The rows of a group lie close to one hidden flat surface of 12 dimensions, which may be shifted away from zero. Surfaces can cross.
In the rows, 128 means zero.
Some rows, each with its group after it:
[181 155 127 143 111 128  56 151 153  66  87 122 124 115 222 132 136 111
 121  75 133 115  99] -> q_653
[149 124 153 175 138 153 116 112 109 127 170 104 114 126 107 100 101 131
 165 140 135 141  72] -> q_405
[132 182  89 142 100 133 123 237 127  93 117 129 115  49 147 108 120 117
 132 112 167 107 144] -> q_405
[158 113 126  66 101 129 128 114 140 117 157 127  93  83 122 203 142  91
 149 124 116  72  75] -> q_405
[141 152 125 149 105  93 120 132 109 128 153 155 150 162 124 124 118 139
 163 129  97 155 142] -> q_219
[128 120 129 151 135 104 105  80 179 120 113  98  68 148 140 131 115 125
 175  84 122 115 141] -> q_405
[151 141 105 164 102  73 111  86 142 131  92 177 141 155 234 140 195  79
 176  83  73 139 154] -> q_653
[158 119 151  97 117 131  91  95 168  69 122  71  89 140 105 149  45 157
 143  96 153  62  90] -> q_620
[ 76 150 109 156 101 141 133 179 150 147 127 105  80  86 118  56  89 129
  91 131 168 100 175] -> q_219
[ 68 113 149 131 155 116 105  94 145 151 144 160 113 202 116 112 190 141
  92 169 109 191 140] -> q_620
[182 141 129  98 119 128  84 108 109 114 141 151 102 104 171 160 105 123
 130 164 132 101  31] -> q_757
[150 164 111 130 112 148  94 177 122 192 153 164 144 118 110 103  92 143
  88 141  90 135 121] -> q_219
[228 159 154 117 133 128  79 135 120 125 126 192 134 118 116 147  85 127
 129 139  97 111  96] -> q_219
[201 149 100  29  71 118 140 215  92 109  48  75 160  89 177  61  84 157
 146  87 128 170  96] -> q_653
[136 148 100 133 130 171  94 155 132 140 140 124 164 138 131 152  96 150
 116 121 117 107  93] -> q_653
[133  79 121 140 193 140 100  92 187 169 112 114 130 147 134 188 163 150
 173  75 118 159  97] -> q_757
[108 127 115  64  54  94 143  94 136 145  83 170  66 129 206  74 153  75
 126 152 135  93 126] -> q_219
[114 144 154 124 122 122 121 138 108  79 146 164 119 146  94 123  92 149
  81 189 178  96 131] -> q_757
[105 158 134 163 140 115 114 148 132  80 168 137  73 120  91 137 139 117
 139 161 144 122 136] -> q_405
[103 139  88 133 132 134 149 148 142 188 117  89 130 152  90  86  57 187
 164 111 120 152 158] -> q_219
[ 94 110  99 139 123 149 136 150 131 203 136 106 140 107 142 101 119 155
 105 117 136 152 124] -> q_219
[ 97 150  89 138 120 124 156 112 109 157 129 101 121 133 152  98  75 151
 115 152 125 126 136] -> q_757
[143 125 137 122 121 104 143 116  99 111 153 144 140 139 100 146 101 147
 167 146 143 128 119] -> q_405
[103 118 104 114 185 165 150 125 138 144  68  99 157 167 115 128  99 174
 130 128 147 133 129] -> q_757
[152 103 160 138 125 132  95 120 142 125 158 140 117  95 121 155 105 137
 106 123 160  93 101] -> q_757
[153 127 119 123 156 103 120 130 151 130  82 144 139 141 130 150  80 175
 146 102 149 131 162] -> q_405
[165 137 108 145 160 143 157 143 145 182  92 153 101  51 121 121 149  81
 131 112  97 125 174] -> q_620
[162 136 138  76 120  99 102 123 114 134 145 147 139 158 106 146  83 172
 115 151 106 145 109] -> q_653
[ 84 123  94 123 131 152 175 159 109 149 105 119 179 137 125 121 165 129
 135 127 123 151 149] -> q_405
[166 162 131 197 176 124 120 163 134 134  88 156 127 107 114  89 100 139
 146 109 133 152 189] -> q_219
[113 164 106 168 130 113 151 116 150  99 150 131  92 140  90 160 118 107
 185 122 107  86 179] -> q_653
[150 171 131 136  97  98 116 155 111  57 145 157 100  94 153 140 171  70
 146 139 117 116 131] -> q_653
[138 186 115 180 145 121 113 190 132 124 151 132  55  86  72  76  75 146
 147 154 148 142 160] -> q_620
[142  92 152 115 160 159 121 115 138 151  98 104 153 151 106 112 103 166
 119 109 146 147 117] -> q_620
[163 135 100 155 160 146 136 150 106  98  96 124 206  85 198 194 144 115
 107  98 122 114 126] -> q_620
[ 35 203  72 145  89 100  81 172 141 109 203 124  79 194 113 109 120 170
 127 172  94 162 136] -> q_653
[ 74 129  86 124  82 135 152 146 103 175 181 120 176 107 152 160 156 115
  73 129  92 119 135] -> q_620
[100 126 112 161 130 106 110 133 142 132 133 134 134 158 155 123 147 151
 170 112 141 168 134] -> q_757
[112 124 121 125  90  96 108 104 129 189 186 150 104 141 115 119  96 153
 119 150 108 137 123] -> q_219
[112 120 112 100 124 180  99 124 192 145 119  79  91 116 133 145 134 112
  94  90 100  81 102] -> q_219
[124  85 147  98  90 113 154  94 107 156 160 116 176 141 116 143 111 144
 115 120 124 120 121] -> q_620
[147 177 106  93  99 187  10 165 173 101 118 143  98 139 204 152 182  84
  65 127  71  91  32] -> q_219
[116 108 156 116 139 160 147 134 137  82  86 110 163 128 123 131 137 116
  75 117 161  92 154] -> q_620
[102 163  84 153 189 111 154 129 154 167  71 143 113 169 107 102 113 160
 146 138  99 173 212] -> q_620
[153 157 150 121 149 118 138 137 121 120  55 202 137 159 109  68  84 141
  86 165 164 116 195] -> q_219
[ 96 114 144 123 130 100 174 113  97 114 179 134 139 154  63 148 146 137
 146 165 129 154 150] -> q_620
[161 164 108 124 132 142 116 142 117 127  91 180 162 140 160 139 134 105
 135 133 108 108 120] -> q_653
[124 114 109 118 108 143 121 111 139 118 101 104 186 170 173 159 125 132
 136  79 109 100 114] -> q_653
[166 120 136 139 137 133 127 155 113 130 136 132 157  91 107 144  91 152
 135 120 155 126 117] -> q_405
[105 133 105 104  80  67 133 113 127 133 162 146 115 144 141 154 147 127
 170 131 103 132 132] -> q_405
[192 141 140 138 188 107 111  81 142  90  85 142  82 142 121 146  56 160
 178 138 156 118 113] -> q_757
[ 97 110 124 151 160 165  93 145 171 127 104  89 137 150 138 126 108 173
 107  92 168 127 122] -> q_757
[140 157 104 160 169 134 150 140 116  84 105 111 100 100 137 137 135 114
 184 141 146 132 124] -> q_757
[ 67 106 121 167 121 131 177 130  80 139 152 111 219 183 132 105 157 155
 146 131 135 185 138] -> q_405
[141 200  88 153 123 129  94 161 101  57 145 160 139 183 144 157 113 146
 199 164 121 121  72] -> q_653
[171 156 129 136 152 159 106 185 167 130  45 169  87  90 126  72  95 118
 124 114 169  96 163] -> q_757
[121 155 125 118 114 102 101 129 139  85 110 169 104 151 164 133 163 110
 132 143 127 122 131] -> q_405
[ 99  88 123 164 157 130 124  94 153 184 185  93 111 103 112 176 143 138
 124 107 115 137 117] -> q_757
[117 108 101 111 112 166 139 155 107 170 142  93 192 107 143 142 133 143
 108 106 115 134  92] -> q_620
[102 195  59 168 148 200 108 163 161 136  74 170 148 178 141 132 101 122
 131 134 103  58 133] -> q_653
[154  79 156 141 174 111 142  75 173 147  67 144 134 143 132 144 127 131
 158  75 147 121 181] -> q_757
[125 129 109 168 152 134 168 162  92 110 148  97 156  93 102 137 115 149
 186 127 165 154 117] -> q_757
[119 150 106 111  96 140 124 162 117 101 138 111 118 125 133 117 124 124
 151 139 129 118  92] -> q_219
[157 139 107 152 148 106 127 112 135 128  92 153 145 107 192 165 145 104
 111 102 103 117 167] -> q_620
[122 139 138 164 161 115 115 141 145  84 141 127 108 122  88 150 108 151
 132 130 162 123 152] -> q_405
[197  91 113  54 145 169 157 161 114 195  88  93 196  57 138 151 139 129
 113  82  92 158  98] -> q_653
[ 81 156  85 157 126  68 149 161 135 104 139 135 113 136 136 145 163 133
 184 122 128 160 189] -> q_405
[137  99 144 102 174 196  78 132 187 211 144 109  55  90  74 124 137 126
  83 131 105 131  78] -> q_620
[170 178 132  22 114 113 113 175 135  51  91 118  46  99 100 109 113 112
 106 162 117 117 121] -> q_653
[145 178  94 147 110 136  77 171 134 138 126 139 129 147 160 104 121 146
 144 119  92 151 106] -> q_219

New rows, each followed by its group:
[180 149 129 102 149 119 167 136 107 160  90 192 149 113  97 122 109 117
 122 149 102 132 180] -> q_653
[150 143 124 161 147 115 106 171 112 148 113 186 156 131 136 100 110 172
 158 141 162 175 123] -> q_757
[ 83 142 103 146 108 116 146 194  83  68 144 133 197 129 160 146 187 134
 136 133 161 163 130] -> q_405
[159 125 140 148 173 135 126 143 131 107  76 154 146 116 145 132 139 128
 143 115 163 135 129] -> q_757
[105  98 101 118 117 164 129 131 131 204 124 123 179  98 202 146 200  93
  73  93  83 134 115] -> q_620
[124 127 114  96  90  83 142  93 129 163 162 135 127 155 118 154 117 134
 151 121  79 126 144] -> q_653
[ 95 113 141 139  98  67 113  78 133 179 175 179  68 128 155 109 137 127
 101 165 133 140 144] -> q_219
[132 167 113 179 160 142 101 170 122 116 104 173 163 142 176 127 214  99
 117 128  97 178 146] -> q_219
[184 166 124  88  72  79 112 166  72 155 115 212 171 137 171  81  96 152
 102 163 108 167 131] -> q_653
[ 53 163  99 118 120 139  88 139 161  79 115 116  94 204 147 115 166 134
 111 151 116 130 121] -> q_219
[112 128 142 107 145 116 167 129 110 115 160 164 122 129  44 160 113 139
 111 177 143 107 170] -> q_405
[146 128 108 154  73 129  86 132 151 157 127 107 160 123 198 120  89 138
 114  57 112  95 119] -> q_653
[100 124 126 133 117 106 131 114 123 138 159 140 113 140 126 130 141 127
 127 146 128 138 131] -> q_219
[160 148 109 120 154 111 134 137 146 125  75 152 101 125 128 123 104 135
 172 124 134 128 154] -> q_405
[101 132  98 117 124 125 111 133 155 138 144  92 100 150 122 145 104 162
 158 114 119 128 110] -> q_405
[147 144  84 156 199 157 123 142 173 195  51 125 122 109 148 113 110 145
 122  87 101 149 172] -> q_620
[ 90 132 114 190 123  99 122 135 151 170 143 133  86 106 153  84 140 129
 128 118 135 155 176] -> q_219
[181 170 131 158 226 174 106 172 107 113  83 202 175 131 101 155 119 148
 105 168 136 141 132] -> q_653
[159 120 139 122 150 132 134 120 132 160  90 153 129 117 132 106 131 119
 125 123 121 141 148] -> q_620
[157 119 159 156  90 103 155 108  98  85 127 126 138 121 154  97 133  89
 177 107 149 112 130] -> q_405
[144 108 163 192 182 149 172 102 105 137 133 113 135 119  66 104 112 121
 165 130 146 149 152] -> q_405
[133 141 113 141 108 128 120 159 116 113 147 112 133 111 142 124 122 132
 159 119 140 131  98] -> q_405
[169 117 133 164 174 168  92 107 160 195 134 116  90  99 119 124 106 129
 137 113 106 136  87] -> q_405
[133 110 133 112 113 144 133 141 121 144 141 130 152  93 133 148 140 109
 107 120 138 106 117] -> q_405
[209 137 136 106 170 106 121 145 152 120  46 116 107  92 136 108 100 141
 136  85 121 159 173] -> q_653
[111 162  56 160 174 105 155 131 149 165  87 121 112 154 135 129 122 150
 194 111  83 183 179] -> q_620
[150 141 115 115 112 124 128 145 131 112 125 106 135 113 134 141 117 125
 150 101 112 120 127] -> q_653
[155 108 151 139 153  94 150  83 125 189 105 181 163 132 115 134  88 142
  82 128 118 122 211] -> q_620
[193 140 130  78 111 160  91 149 134 107  81 132 147 109 165 140 104 118
  97 104 123  80  81] -> q_653
[111 171  82 177 131 124 111 168 140 113 132  89 123 113 153 131  96 155
 134 106 126 126 143] -> q_620
[150 111 162  55  55 104 153 110 101 167  87 212 103  92 153  49  66 109
  51 185 180  64 149] -> q_219
[123 131  87 132 180 153 126 126 110 160 175  73 131 128  94 167  68 202
 172 152 123 157  47] -> q_757
[177 168 117 105 135 101 149 129 100 171 108 214 122 107 111 122  86 121
 120 177 100 120 168] -> q_620
[ 52 120 114 123 118 140 170 135 164  85 152  77  88 112  76 161 160  93
 124 119 138  78 173] -> q_405
[144 158 117 130 128 119 118 155 132 125 114 150 125 113 134 124 129 119
 113 127 110 127 152] -> q_653
[169 109 140 127  93 113 109 103 111 184 141 185 189 132 170 151 118 127
  87 112 102 116 124] -> q_653
[139 103 147 102 110 123 145 104 139 187 104 132 114 131 122  78 125 119
 133 112 118 141 150] -> q_620
[136 132 100 135 161 125 122 113 133 151 128 140 139 125 148 181 140 132
 134 123  94 146 121] -> q_620
[138 137 120 125 146 123  91 111 157 145 107 139 127 159 147 148 123 143
 112 112  98 134 139] -> q_653
[127  93 125 119 174 148 157 116 137 152  88  94 135 124 115 134 104 158
 153 114 157 137 121] -> q_219
[119 162 114 156 144 144 151 173 149  76  77  96  78 104 110  77 135 103
 171 108 148 126 172] -> q_620
[ 83 123 126 110  87 128 174 139 123 108 134  93 118 130 103  96 145 105
 142 123 137 118 159] -> q_620
[110 130 115 128 111 162 143 129 124 187 140 131 115 115 124  88 146  96
 118 141  98 128 115] -> q_405
[101 147  83 117  87 105 104 108 146 156 184 129  96 148 150 171 166 107
 162 122  51 134  99] -> q_653
[ 83 155  61  89  83 122 140 147 106 148 121 114 182 188 161 115  89 180
 121 140 103 140 123] -> q_620
[123 124 146 124 140 113 160  97 118 110 163 120 102 151  53 147  98 141
 183 155 132 122 128] -> q_405
[162 157 127  88 110 147 159 177  90  61 153 107  81  80  64 127 121  95
 201 166 141 107  69] -> q_620
[146 122 157 134 160 137 164 141 131 136 100 130 101 107  69  78 133 112
 160 131 147 152 160] -> q_620
[119 130 132 130 147 121 134 126 119 139 139 151 127 141  94 120 122 143
 114 155 123 143 149] -> q_620
[110  84 153  91 121 129 127 104 156 178 147 141 143 165  58 133  65 188
 101 126 153 102 146] -> q_757
[122 119 109 106 146 149  90 130 148 153 118 136 134 155 143 146 132 157
 140 130 127 148  80] -> q_757
[124 172 121  86 111  93 167 142 109  64 159 140  74 122  56 155 139  94
 168 176 100 114 152] -> q_653
[129 141 118 131 111 118 130 138 123 122  95 125 153 136 157  97  86 146
  98 111 142 112 167] -> q_620
[118 127 132 157 204 153 136 144 128 138  88 137 153 149 100 116 144 152
 107 141 141 175 166] -> q_620
[144 153 125 129 151 124 132 119 149  73  92  97  88 161 101 117  80 143
 199 121 151 110 130] -> q_405
[104 115 109 139 172 193  63 180 152 176 154 124 150 120 132 153 144 175
  86 129 139 157  59] -> q_757
[148 134 128 125 108 103 101 116 113 130 100 168 158 150 197 120 134 128
 109 128 118 138 119] -> q_620
[129 110 129 163 163 111 130 119  97 125 139 114 193 173 138 148 139 176
 172 117 134 200 111] -> q_620
[152 140 152 153 158 126 164 145 141  47  90 107  86  94  59 114  63 129
 176 117 199  73 178] -> q_757
[139  90 128 139 118 141 145 129 125 155 105  90 176 116 168 117 146 125
 147  68 126 149 122] -> q_620
[141 168  96 147  81 107 141 190 102 131 180 111  95  73  94  96  63 149
 193 131 141 129 119] -> q_405
[117 121 106 120 144 127 128 100 141 171 136 132 154 135 137 181 105 146
  70 123  96 104 148] -> q_620
[147 120 123 148 103  99 173 155 102 156 140 154 140  89 115 107 115 123
 196 114 149 137 151] -> q_757
[136 115 144 168 136  90 140 103 107 152 155 153 142 137 121 128 129 137
 154 133 129 157 147] -> q_405
[171 153 116 151 183 127 138 181 125  91  76 145 146  96 111 142 105 152
 167 115 169 141 161] -> q_405
[ 98 162  88 143 116 103  67 210 121 146 206 190 119  79 154 176 168 145
  81 165 124 160 116] -> q_405
[111 131 122 109 132  77 142 104 128 201 125 198 134 176  92 115  89 172
 110 159 112 150 199] -> q_405
[118 155  72 138 145 125 134 119 152 163 104 145 122  98 172 178 139 100
  84 115  74  97 182] -> q_620
[122 133 106  46 143 123 135  96 132 170  67 188  83 167 149 107 136 134
 130 198 124 136 100] -> q_219
[152 135 101  76 114 156 176 146 121 167  80 125 144  91 123 108 105 108
 126 117 110  99 136] -> q_620
[106 116 147 147 130 106 108 109 143 138 132 143  97 130 138 107 122 135
  96 139 156 125 150] -> q_219
[151  85 150 115 131 139 127 107 110 108 114 118 168 116 176 157 158 124
 134 120 165 123  69] -> q_219
[189 155 140 117 137 104 112 125 120 129  99 178  97 128 113 102  75 144
 146 155 131 130 131] -> q_620
[134 164 112 133 156 119 114 133 142 112  91 159  86 140 149 116 162 107
 148 148 108 147 141] -> q_620
[156 175 112 119 151 118  86 118 156  88  77 164  67 164 156 122 142 113
 169 141 108 129 114] -> q_219
[ 58 170  79 178  55  99 137 145 124 141 159 140 146 157 175 103 150 110
 145 106  92 124 180] -> q_653
[ 48  95 105  84 106 160 164 143 130 116 161  70 169 134  96 188 162 133
 106 118 133  99 118] -> q_405
